Every row belongs to one group in each of 3 separate groupings. Each group adds its own fixed numbers to the row, and there is some noise. The rows also spread widely along 12 directions, which tell nothing about the answers.
In the rows, zero is written as 128.
Known rows, each followed by its group in each grouping:
[154 149 118 106 105 133  70 150 147 120 105 109 152  89 168 126  88  90
 126 155 118 151 154]
C z787 z849
[138 139 113 120 113 110 126  60 116 117 112 122 110  94 116 151 153 151
 133 108 124 182 150]
X z258 z182
[106 120 118 157 158 123 101 164 103 139 165 104 152 145 110 111 103  89
 117 120 137  91 146]
F z708 z433
[138 117 119 104 118 155 145 115 124  65 139 123 165 120 126 147 140 162
  95 121 145 106 159]
S z488 z581
[133  77 105 109  81 174 153 168 193 123 118 220 132 141 121 120 140 118
 138 146 104 195 184]
E z258 z446
[172 141 145 129 138  96 166 141  75 133 103 163 141 144 131 119 113 110
 146 146 166 153 119]
C z488 z182
[122 108 116 149 143 109 110 137  68 172 148 116  99 167 127 118  86  99
 137 146 136 151 150]
Q z787 z581
[ 97 155  89 140 124 132 106 138 105 145 123 109 126 109  99 115 122 120
 127 106 132 116 142]
X z708 z661
[ 85 107 124 157 157 163 111 152  94  89 202 144 163 152 117  96 130 106
 110 118 156  88 183]
Q z488 z433
[127 128  72  93  70 159 133 122  88 193  73  84 151 112 140 160 132 176
 178 141  73 149 155]
S z258 z849
[ 63 131 119 149 164 120  77 167 112 196 171 127 125 150 133  66 119 110
 135 142  97 108 171]
E z488 z446
[101 133 134 137 145 109 116 102 121 144 140 136 133 121 122  85 148 156
 119 129 136 103 154]
F z708 z661
[168 173  54 101 141 101 174 106 139 149 115 147 133 105 110 176 124 156
  97  60 120 127 146]
X z787 z581
[187 146 152  93 135 113 180 154 140  89  85 163 192 128 147 127 116 105
 111 188 238 124  83]
Q z488 z849
[120 102 124 134 171  69 131 108 143 168 155 136 100 147 121 115 142 155
 117 119 103 150 148]
S z708 z849
[131  79 114 132  91 178 155 184  96 117 158 116 121 189 106 147 109 128
 126 155  95 112 135]
F z787 z446
[102 164  76 113 151 128 161 124 168 185 142 154 152 107 114 135 164 169
 112  60  77  96 144]
Q z708 z182
[134 150 102 130 147 112 134 148  97 114 165 104 131 151 106 138 129 123
 117  94 115 101 126]
E z787 z849
[106  97 114 120 112 170  93 115 137  85 178 122 161  93 122 157 152 109
 107  86 121 154 184]
Q z258 z446
[ 91 144  81 131 165  85  67 140 176 174 123 127 132  91 130 100 102  93
 105 145 164 141 160]
S z708 z849
[127 167 162 122 156  78 101 120 160 155 104 122 119 107 127 104 148 116
 128 118 126 150  87]
E z258 z661
[109 112 139 139 130 153 142 143 141  65 176 134 140 129  96 123 164 143
 115  67  82 118 151]
X z708 z849
[109 160  51 132 134 119 120 150  96 175 114  95 122 133 107 123  81 115
 115 153 146  97 137]
X z708 z182
[103  47 124 131  90 191  94 212 121 127 152 135 193 143 139 112  87  80
 133 176 138 128 198]
F z708 z849
[147  94 144 125 147 117 165 119 150 123 163 182 138 159 138 122 139 150
 100 125  98 130 169]
F z258 z182
[152 178 112  95 145 116 166 102 183 148 102 169 163  80 130 139 169 176
 120  84 118 119 126]
C z488 z433
[107  93 141 110 142 161 177 202 148 119 166 189 214 113 122 128 169 144
 131  85 151 109 138]
C z787 z849
[132 114 162 110 143 107 156 141 112 139 139 105 141 154 118 117 151 159
 129 138 122 109  90]
E z708 z446
[ 91 105 144 125 113 131  94  80 102  95 132  68 146  72 103 145 164 139
 140 133 190 165 124]
X z258 z849
[102 122  78 143 135 127  84 121  80 116 174  85 125 119 106 167 117 108
 115  90 130 145 166]
S z787 z182
[ 95 182 126 132 125 145 130 158 122 119  74 144 138 135 141  34 124 150
 140 170 126  79 141]
S z708 z581
[ 83 132  80 141 137 118 107  96  97 179 143 135 117 108 105 115 135 148
 133 110 142 138 176]
X z488 z661
[144  82 169 118 155  82 130 125 133 123 154 118 117 156 122 120 128 123
 107 163 159 150 106]
E z708 z446

New rows, each followed by its group in each grouping:
[159  98 136 104 126 143 193 171  84 112 164 124 171 181 119 146 142 160
 123  97  84  91 132]
E z708 z446
[137 156  90 120 146 106 124 100 164 128 134 131 134  94 115 156 142 114
 102  84 134 147 135]
Q z258 z849
[108 138 142 134 150 111 108 120 103 107 152 106 130 146 131  79 139 135
 125 148 130 103 142]
E z258 z849
[179 136 130 121 133 113 130 119  75 126 126 110 142 148 153 140  96 106
 120 109 103 136 155]
Q z258 z581
[ 92 120 130 124 101 168 134 151 144 138 116 130 160 120 124 103 154 152
 145 151 112 108 138]
F z258 z849
[114  90 123 143 145 113 109 126 129 141 167 114 114 136  85 157 133 100
 126 116 155 168 123]
E z488 z433
[106  88 137 130 123 154 152 135  64 122 172 108 141 162 115 116 145 176
 139 147 122  92 147]
C z488 z849
[140 187 115 133 154 118 187 174  76 145 128 112 151 155 101 133 138 146
 139  68  82  74  92]
X z488 z849
[194 121 115 105  92 132 168  96 104 105  97  88 124 156 123 159 109 163
 119 174 127 110 116]
F z708 z433
[107 146 122 141 130 123  85 185  70 134 139  42 131 141 100 138  98  75
 145 143 152 115  78]
E z787 z849
[ 94  90 129 140 140 123  94 164 132 175 152  83 112 140 114 148 125 114
 138 118  76 156 119]
S z258 z849
[146  99 134 132 153  95 133 120 136 138 142 118 112 135 107 148 117 119
 115 118 136 159 117]
X z708 z433
[145 115 150 110 143  93 128 118 130  89 136 111 172 100 109 145 149 113
 117 119 203 148 105]
E z708 z849
[128 138 138 108 114 124 135 106 173 171 121  99  96 122 120 151 163 184
 127 123  51 134  89]
F z787 z446
[140 131 130 115  73 161  94 175 104 125  78 136 161 127 151  89  95  90
 161 174 124 151 166]
E z708 z661
[104 144 119 122 104 153 119 152 108 147 110 130 134 151 139  64 125 155
 146 160  85  91 160]
E z708 z661
[118 127 154 121 179  67 148 144 149 164 107 132 132 135 127 102 129 136
 113 175 188 125  72]
S z708 z182
[145 153 127 134 161  64  76  88 106 141 122  82  92 145 142  86  88 109
 115 182 147 125 137]
E z708 z433
[115 171 108 130 136 117 132 138 104 126 103 110 147 113 117 121 146 132
 146 106 127 125 121]
S z258 z849
[121 124 180 129 119 138 107 154 109 119 119  99 159 120 136 119 130  97
 147 137 128 147  99]
Q z708 z182
[120 100 167 133 143 157 167 173 160  78 176 173 164 165 117 113 148 138
  91 128 120  85 132]
F z488 z182
[181 126 104 112 180  64 166 116 166 160 164 130 114 151 113 188 114 120
  71 106 138 135  97]
Q z488 z849
[124 120 133 115  81 146 103 132  75 149 107  51 126  98 109 176 134 129
 170 134 126 173  87]
C z787 z446
[ 58  67 132 152 155 140  80 125 147 112 211 166 141 124 117  72 149 125
 106  96 124 131 229]
E z708 z581
[183 107 143 140  83 126 105 109 169  84  98 113  55 153 116 138  85  99
 107 167  79 184 134]
F z708 z581
[143 186  99 120  85 111  88  85 100 118  69  65  98 102 117 118 123 124
 158 153 117 158 124]
E z708 z849
[101 127 114 134 152 125 139 146 118 152 142 128 143 127 112 107 126 144
 117  97 119 103 149]
X z708 z581
[ 98 144  66 144 127 116 117 132  68 168  97  92  98 149 108  97  87 130
 135 175 161 112 145]
S z708 z581
[123 127 131 122 135 129 104 146 140 106 136 105 154 105 128 131 119 104
 112 128 143 131 132]
X z258 z849
[ 67 131  70 153 134 137 124 124  85 144 166  99 106 142  59 138 144 135
 127 116 152 114 129]
E z488 z182
[ 44  85 136 128 163 137 117 138 171 141 181 184 168 101 109  82 190 141
 122 114 175 135 169]
E z258 z446
[103 150 145 165 162 127 110 165  74 111 179  97 115 157 109 106 119 112
 123  64  71  94 136]
X z787 z581
[125 163 161 133 142 122 146 164 146 114 105 158 160 127 133  77 143 118
 136 138 135 107 114]
F z258 z849
[107 121  90 127 138 122 124 133 149 121 163 139 121 128  96 133 144 131
 114 112 142 138 143]
E z787 z849
[120 106 161 117 116 145 142 199 123 130  98 158 188 128 128 104 136  90
 168 156 170 158 112]
E z258 z849
[117 139 147 101 158 118  89 117 171 105 162 136 166 114 165  82 138 144
  84 156 134  89 171]
E z488 z446
[ 77 158 121 129  93 170  79 109 102 164 107 126 166  85 156  84 156 152
 174 116  58 129 205]
F z258 z182
[142 133 101 120 150  92  92 115 141 129 140  82 104 130 120 162  92 114
  72 155 158 125 113]
S z488 z661
[159  83 107 140 155  92 150 127 121 144 164 113 123 155  88 180 106 108
  98 112 158 137 118]
F z708 z433
[ 71 111 113 131 154 131  67  98 122 104 205  81 143 106 131 114 138 134
  88 142 171  95 166]
Q z787 z849
[121 170 119 140 116 123  97 114 122 104 117  90  99 111 117  98 130 134
 133 129  90 118 133]
C z708 z849
[120  82 179 142 152  83  78  78 116 148 176  95 137  94 116 176 153 104
 124  88 142 199 133]
F z488 z182
[130 152 117 109 126 112 125 106 116 106  98 111 142 106 137 108 135 151
 121 159 162 123 132]
S z708 z446
[149  89 206 138 190  96 134 143 158  64 207 164 161 147 136 121 140 111
  70  80 138 113 140]
F z787 z581
[130 150 133  98 131 132 158 149 120 115 116 100 176 124 121 130 155 152
 130 128 142  87  89]
E z258 z849
[157 137 103  98 120 109 139  96  96 123 106 133 168 112 156 130 128 157
 126 134 137 135 180]
S z708 z182
[ 83 148 117 127  90 190 144 200  66 100  97  50 177 130  86 137 134 135
 155 145 150  71  67]
S z708 z182
[162 160 168 105 156  98 160 161 146 137  94 147 152 150 142  97 118 127
 117 155 145 104  86]
E z488 z581
[163 160 147 116 156 112 157 153 141  96 123 127 128 162 144 114 125 150
 111 136 100  89  98]
S z787 z433
[128  72 185 120 124 125 135 127 163 127 143 147 124 125 130 123 156 152
 130 132  98 170 126]
C z708 z182
[131  97 145 142 141 127 160 176 113  81 165 167 154 164 100 106 143 102
 133 101 137 133 142]
E z708 z849
[117 152  87 151 161  81 125  68 115 168 134 160  72 132 119  73 133 162
 131 122 111 135 185]
C z708 z433
[ 91 170  95 141 133 145 143 128 151  74 123 186 130 117 109  60 144 144
 108 132 150  95 173]
X z708 z182
[171 132 120 117 140  99 138 135 126 118 141 135 132 148 117 160 109 100
 106 119 131 149 126]
E z488 z182
[119  85 105 126  69 173 135 166  45 165 111  77 138 150 115 136 106 141
 180 166 106 136 141]
C z708 z849
[132 101 170 113 126 113 108 130 102 166 127  75 126 133 145 123 117 153
 132 164 112 123 105]
C z708 z661
[178 150 105 101 119 106 146 187 128 137  83  95 165 127 111 166  89  77
 128 141 167 136  71]
E z708 z849
[147 141  90 139 116 120  99 119 113 123 140 108  98 145 127 126  96  97
 120 127  83 145 170]
Q z708 z849
[136 146 158 135 118 114 109 110  96 110  99 141 138 110 133  95 137 102
 150 134 165 167 129]
Q z708 z661
[113  96  88 117 145 123  92 134 144 160 166 115 125 138 146 134 106 130
  94 136  88 129 189]
S z258 z446
[ 94 120 106 121 128 156 122 116 215 123 146 131 119 113 109 123 143 162
  73 131 106  93 147]
F z258 z581
